The first 7 rows are patterns. Each new row is the sum of 2 different patterns, raised or lowered, with some noise. Before adding, each is slid sideways (what falls off one end comes back at the other), maybe read backwards, and multiplied by a number that may be negative. Names go in the order of the patterns.
Some rows, each with the names of its patterns after it:
[ 2.35 -1.20  1.16 -1.32 -2.22 -1.07 -1.34 -1.75 -1.55 -0.97 -1.13  1.29
 -1.13 -0.16  1.48 -1.55 -0.39  1.41  1.37 -1.50  0.11  0.69 -0.84 -0.96
 -1.83 -0.05 -1.28  0.14  0.69  1.55 -1.90 -1.83  0.94  0.29 -1.20  1.74
  0.94  0.81 -2.00]
Q
[ 2.50  2.45 -2.32 -0.80  0.00  1.04 -1.40  1.48  0.48  2.56  1.23 -1.69
 -1.28  0.62 -0.86  0.29  0.75 -1.08 -1.97 -1.76 -1.01  0.16 -2.48  1.57
  0.60 -0.13  0.49 -2.36  1.80  1.08 -0.41 -1.74  2.44 -0.28 -0.41 -0.55
 -0.88 -2.13  0.65]
D
[-2.39  0.29 -0.46  2.07  0.41 -1.29  1.66 -2.48  0.01 -1.71  1.58  0.66
 -1.24  1.09  1.04 -0.46 -0.80  0.44 -0.52  1.02  1.57 -0.22  2.49 -1.95
  2.09 -1.75  0.20 -1.19 -1.54 -1.17 -0.19  0.70  0.45 -2.08  1.78 -0.19
  0.38  1.16  0.52]
C
[-1.65 -2.38 -0.57 -0.35 -0.01 -2.17  1.15  1.77 -0.43  1.61  0.53  2.13
  1.24  2.55 -0.93 -0.71  2.09 -1.23 -0.31 -2.04  2.34  1.94 -1.61 -2.31
  2.21  1.53 -0.91  0.25 -1.03  1.47  0.59 -2.46  2.39  0.34 -2.29  2.26
  0.15 -2.03 -2.38]
S
[ 0.27  0.54 -1.59 -2.04  0.22  1.78  0.83  2.13  0.93  2.31 -0.84 -1.71
 -0.23 -0.34  1.86  1.39  1.93 -0.56 -2.10 -2.41 -1.18  0.66 -0.53  0.48
  0.22 -1.18 -0.86 -0.41  1.91 -0.43  2.15 -0.11  0.89 -1.15 -0.06  1.06
  1.84 -1.55  0.88]
H
[-2.30 -2.46 -1.71 -0.56  2.35 -1.60  0.52  0.91  1.40 -2.53  1.80 -0.40
  0.53  1.35 -0.31 -0.16  1.52  1.52 -2.52  0.93  0.00 -0.27  0.35 -1.35
 -2.32  1.73  0.71  1.69  0.15  1.89  1.96 -1.64  1.05  2.00 -0.09 -1.94
 -0.35  0.30 -1.55]
F
[ 1.94 -2.09  0.71 -1.32 -1.09  0.13  2.11  0.59  0.38 -1.92 -1.08  0.58
 -0.24  1.34 -0.94  2.31 -1.27  0.16 -1.90 -0.24 -0.36  1.87 -2.45  2.28
 -1.27 -2.56  2.39  0.65  0.70  0.81 -2.25 -0.48 -0.80 -0.02  0.80 -0.20
 -0.52 -2.39  2.52]
X

New rows. What belongs after each?
[ 0.17  1.61 -2.10 -0.11  0.33 -1.48  0.54  0.88 -2.13 -2.20 -2.80  0.34
 -1.12 -0.07 -1.89 -0.16 -1.85 -0.82 -2.25 -1.79  1.36  0.17 -1.97 -1.21
 -0.16 -0.36 -0.65  0.64  1.39 -1.03 -1.54  0.74 -1.02 -2.91 -0.13 -2.30
  1.89 -1.23 -1.15]
Q D
[ 2.69 -0.20 -0.29  3.94  1.38 -0.65  2.08  1.23  0.24  1.74  1.87  0.27
  1.95 -1.75  2.64  0.00  2.76  2.09  1.87  4.07  1.57  1.40 -0.20  0.87
  2.86  0.98  0.08  2.21 -0.12 -0.50  4.82  1.49  1.96 -0.03 -0.20  2.07
 -0.66  3.68  1.89]
C X
[-2.22 -1.47 -3.13 -4.87  0.51 -0.48 -3.92 -4.91 -0.38 -2.18  0.10 -4.27
 -0.62 -1.89 -4.93 -3.74 -3.95 -2.63 -3.85 -1.65 -4.49 -4.67 -1.87 -2.66
 -0.99 -1.07  0.69 -1.26 -0.76 -1.77 -2.89 -2.53 -0.11 -1.40 -3.48  0.44
 -2.58 -4.63 -2.58]
S H
[-3.03  0.12 -2.13 -2.48  1.58  0.38 -2.03 -1.21  0.20  1.08  0.65  1.57
 -0.21 -1.92 -0.08 -1.36 -1.20 -0.48 -2.36 -1.44  0.73 -2.12 -0.20 -0.89
 -2.94  1.22  0.95 -1.07 -1.12  1.17  0.12  1.35 -1.11 -1.38  0.40 -4.19
 -0.43 -2.82 -2.06]
Q S
[-3.59 -1.99 -2.12 -0.54 -2.09 -3.77 -1.69 -1.94 -0.67 -2.81 -0.43 -1.87
 -1.97 -3.66 -2.08 -0.89 -4.58 -1.85 -0.05 -1.31 -1.03 -4.20 -0.52 -2.08
 -2.65 -3.58  0.79 -1.82 -2.84 -1.00 -1.37 -3.27 -2.36  1.20  0.03 -4.04
 -1.21 -2.52 -1.44]
Q D
[ 0.27  2.97 -0.30  1.03  2.97  1.74  1.36  0.30  2.38 -1.86  0.30  2.16
 -0.03  2.81 -0.70  0.38 -0.15  1.91 -0.87 -1.37  0.30  0.65  0.86  2.40
 -3.88  3.29  0.86  1.24  0.22  2.86 -2.26 -0.81 -2.08  0.48 -0.30 -0.65
  1.91 -3.56  0.25]
C F
[ 3.57  1.22  3.57  2.58  2.50  1.41  3.40  2.94 -0.24  1.46 -0.15  1.03
 -0.93 -1.14  0.19 -0.23  0.20  1.89  0.08  1.23  2.27 -0.60  1.91  2.87
  0.05  1.98  0.05  1.52  1.83  0.31  0.98  1.82  2.55  0.23 -0.33 -0.57
  1.80  1.61 -0.98]
Q S
[-2.91 -4.31 -1.26 -1.25 -1.01 -3.97 -1.84 -3.29 -2.42 -3.75 -3.23 -2.09
 -2.04 -0.89 -0.04 -1.99 -1.83 -1.91 -3.59 -3.18 -1.81 -1.87 -2.02 -2.04
 -3.54 -4.46 -4.39 -4.26 -2.66 -1.95 -2.72 -0.59 -4.28 -2.24 -2.09  0.11
 -3.33 -0.88 -1.68]
Q H
[ 3.63  1.44  3.36  1.60  1.32 -0.87  3.48  1.12 -2.97  2.56  0.12  2.39
 -3.09  0.13 -2.00 -3.01  1.33  2.56  0.68  0.60  1.84 -1.93  1.34  0.31
  1.62  0.38 -0.87  2.15  3.68  0.06  0.27  2.50  4.44 -3.32  2.19 -2.94
  2.84 -1.68 -1.16]
C S
[ 1.42  0.83 -0.01  2.62 -0.70  2.07  3.50 -0.96  2.45  3.93  2.93  1.73
  4.48  1.88  1.19  2.64  2.33  0.34 -0.72  0.64 -0.52  0.61 -1.43  0.06
  0.92  1.22  3.97 -1.23  3.21  2.63  4.37 -0.87  0.43  3.54  1.74 -1.16
  1.81  2.59  1.51]
Q S
[ 1.81  1.06  3.35  2.03  2.67  2.36  1.92  1.77 -0.21  1.17  2.47  3.94
  0.77  0.95  3.21  2.12  0.78  1.13  2.36  1.64  2.86  3.07  4.10  3.87
  0.16  1.68 -0.14  1.60  2.22  4.10  4.02  0.36  0.75  0.80  0.45  1.74
  1.89  1.80  2.84]
C H
[-1.66 -2.27 -3.11  0.34 -1.24 -0.44 -1.40 -2.16  0.23 -1.28 -1.46 -2.78
  0.27  0.80  0.00 -1.96  1.28 -2.33 -1.36  2.29 -2.55 -2.01 -2.60  0.11
  0.30 -0.40 -0.57 -2.08  0.01 -0.85  0.19  2.23 -1.85 -1.99  0.44 -1.67
  0.58 -0.58 -0.23]
D X
[ 0.07 -1.39 -1.11 -1.02  1.80  3.49  1.56  1.44  1.91  0.03  3.46 -0.66
  0.86 -0.62  1.13  0.23  0.77 -1.25  1.88 -2.53  2.37  2.45  1.86  0.28
  1.25  1.78 -0.01  3.14  1.57  3.75  1.91 -0.67 -1.55  0.68  0.76 -0.24
  1.11  0.32 -2.51]
H F
[-2.22  0.21 -2.19 -1.81 -0.79 -2.39 -0.07 -2.63 -4.70 -0.92 -1.30 -0.28
 -3.71 -1.83 -1.19 -1.03 -2.55 -3.94 -0.44 -1.06 -1.02 -1.81 -0.72 -4.47
 -5.51 -2.20 -3.34 -3.19 -2.62 -1.20 -5.25 -2.57 -2.44 -2.31 -2.06  0.48
 -1.03 -1.23 -0.82]
D F
[-0.24 -0.48 -2.36 -1.39  1.53  0.88  0.27  1.50 -0.71 -2.56 -0.24  0.01
 -0.91 -0.17 -0.88 -0.44 -1.75 -0.54 -3.31  0.92 -0.11 -0.24 -1.17  1.55
 -1.90 -0.29  1.63  2.65  2.26  1.31 -0.58  1.43 -0.03 -0.86 -1.69 -1.46
  2.36 -2.89 -2.31]
D F
[-1.83  3.55 -2.58  0.94 -1.47 -0.58 -0.24  0.55 -2.85 -1.25 -1.39 -0.27
 -3.53 -0.66  0.79 -1.08 -1.11  0.02 -0.52  0.27 -0.96  2.31  1.87  0.85
  2.17 -1.60 -2.35 -0.24  0.26 -0.94 -2.46  2.56 -1.22 -0.25 -1.32 -1.14
 -0.56  0.55 -0.54]
C F
[-2.21 -1.10 -0.55 -3.26 -2.88 -2.35 -3.24 -0.37 -2.60 -0.09 -1.11 -3.31
 -0.52 -0.93  1.59 -4.96 -4.34  1.11 -0.71 -1.77 -1.35 -1.00 -3.37 -1.12
 -2.81 -0.29  0.93 -3.43 -1.48 -1.19 -1.84 -3.65  0.75 -0.52  1.13  0.07
 -0.53 -2.90  0.55]
S X
[ 1.95  2.58 -1.51  2.20  2.77  1.47  2.83  4.72  3.62  1.57 -1.76  1.20
  2.64  1.63  5.39  3.46  2.98 -1.63 -0.96  2.02  0.98  0.14  2.77  2.83
  0.46  1.58  0.34  1.76  1.71  1.27  3.49  0.35  2.45  1.44  3.91  4.62
  1.67  2.56  1.40]
C H
[ 1.63  2.88  1.47  0.13  4.21 -0.03  1.36 -1.46  2.70  3.40  1.26 -2.05
  3.39  2.43  0.57  0.11 -1.59  2.35  2.69 -0.68  4.56  2.09  0.85  2.26
 -0.29 -0.91 -1.38  0.85  0.03  1.95  0.16 -0.44 -2.80  0.98  2.76  0.19
  2.66  1.65  1.91]
S H
[ 1.11 -1.11  0.21 -2.01 -1.78 -3.84  0.00  2.10  2.67 -3.65 -0.29  2.03
 -2.28  0.55  3.10 -1.97  0.14  0.19  2.94  0.51 -1.78 -1.38  2.34  3.33
 -3.48 -0.18 -1.71  0.78 -2.14 -1.62  3.24  1.32  1.50  1.23  0.64 -1.44
  2.58  2.89 -1.60]
D S
[-2.93 -2.21 -1.29 -2.78 -3.66  2.63 -1.80  0.09 -0.39  2.26 -1.27 -2.43
 -0.34  1.41 -0.05 -4.87 -1.51 -1.59 -3.88 -4.94 -4.43 -2.29 -1.46  0.36
 -2.17 -1.67 -1.69  1.34 -1.59  0.69 -0.39 -1.82  1.20 -1.58 -1.96 -1.54
  2.32 -1.55  0.25]
D F
[ 1.11  1.60 -2.21 -1.26 -1.69 -0.34 -3.46 -1.20 -0.54 -1.57 -1.78  1.74
 -1.76 -1.49 -1.64  1.17  0.97 -0.90  0.53 -0.13  0.94 -2.52 -3.04  1.94
  0.51 -0.94 -1.78 -0.57 -1.33 -0.40 -1.60 -0.12 -1.72 -3.05  1.91 -1.20
 -1.00 -0.41  0.38]
D C
[-0.75  0.04 -0.37 -1.27 -0.73  2.26 -1.20 -1.38  0.25  0.27  0.60 -0.35
  0.69 -0.45 -0.01  1.08  0.10  2.88 -2.93  0.13 -0.17 -0.41 -0.12 -0.43
 -1.03 -1.46 -0.03 -0.13 -0.52  1.61 -0.57  0.18 -0.29  0.67 -3.01  0.77
 -0.48  2.25  0.34]
C X
[ 1.94  2.14  0.48  1.36  0.74  0.94 -0.17  2.03  0.80  0.56  2.04  3.67
  3.00  2.78  1.87  1.72  2.72  4.36  2.07  1.19  4.63 -0.26  0.01  2.06
  3.88  3.36  0.40  0.50  3.92  3.04  2.60  1.34  0.76  2.51  0.83  1.80
  4.41  0.63  2.01]
S X
[-0.25 -3.06 -2.09 -3.07 -2.17 -1.59 -2.93 -0.41 -0.13 -4.44 -3.98 -1.13
 -0.38 -1.19 -0.25  0.09 -0.08 -3.87 -1.60  0.64 -3.62 -4.37 -1.86 -0.34
 -4.31 -3.28 -2.36 -4.26 -1.36  0.37 -1.43  0.12 -0.11 -0.23 -1.40  0.29
 -3.43 -0.67 -3.51]
Q F
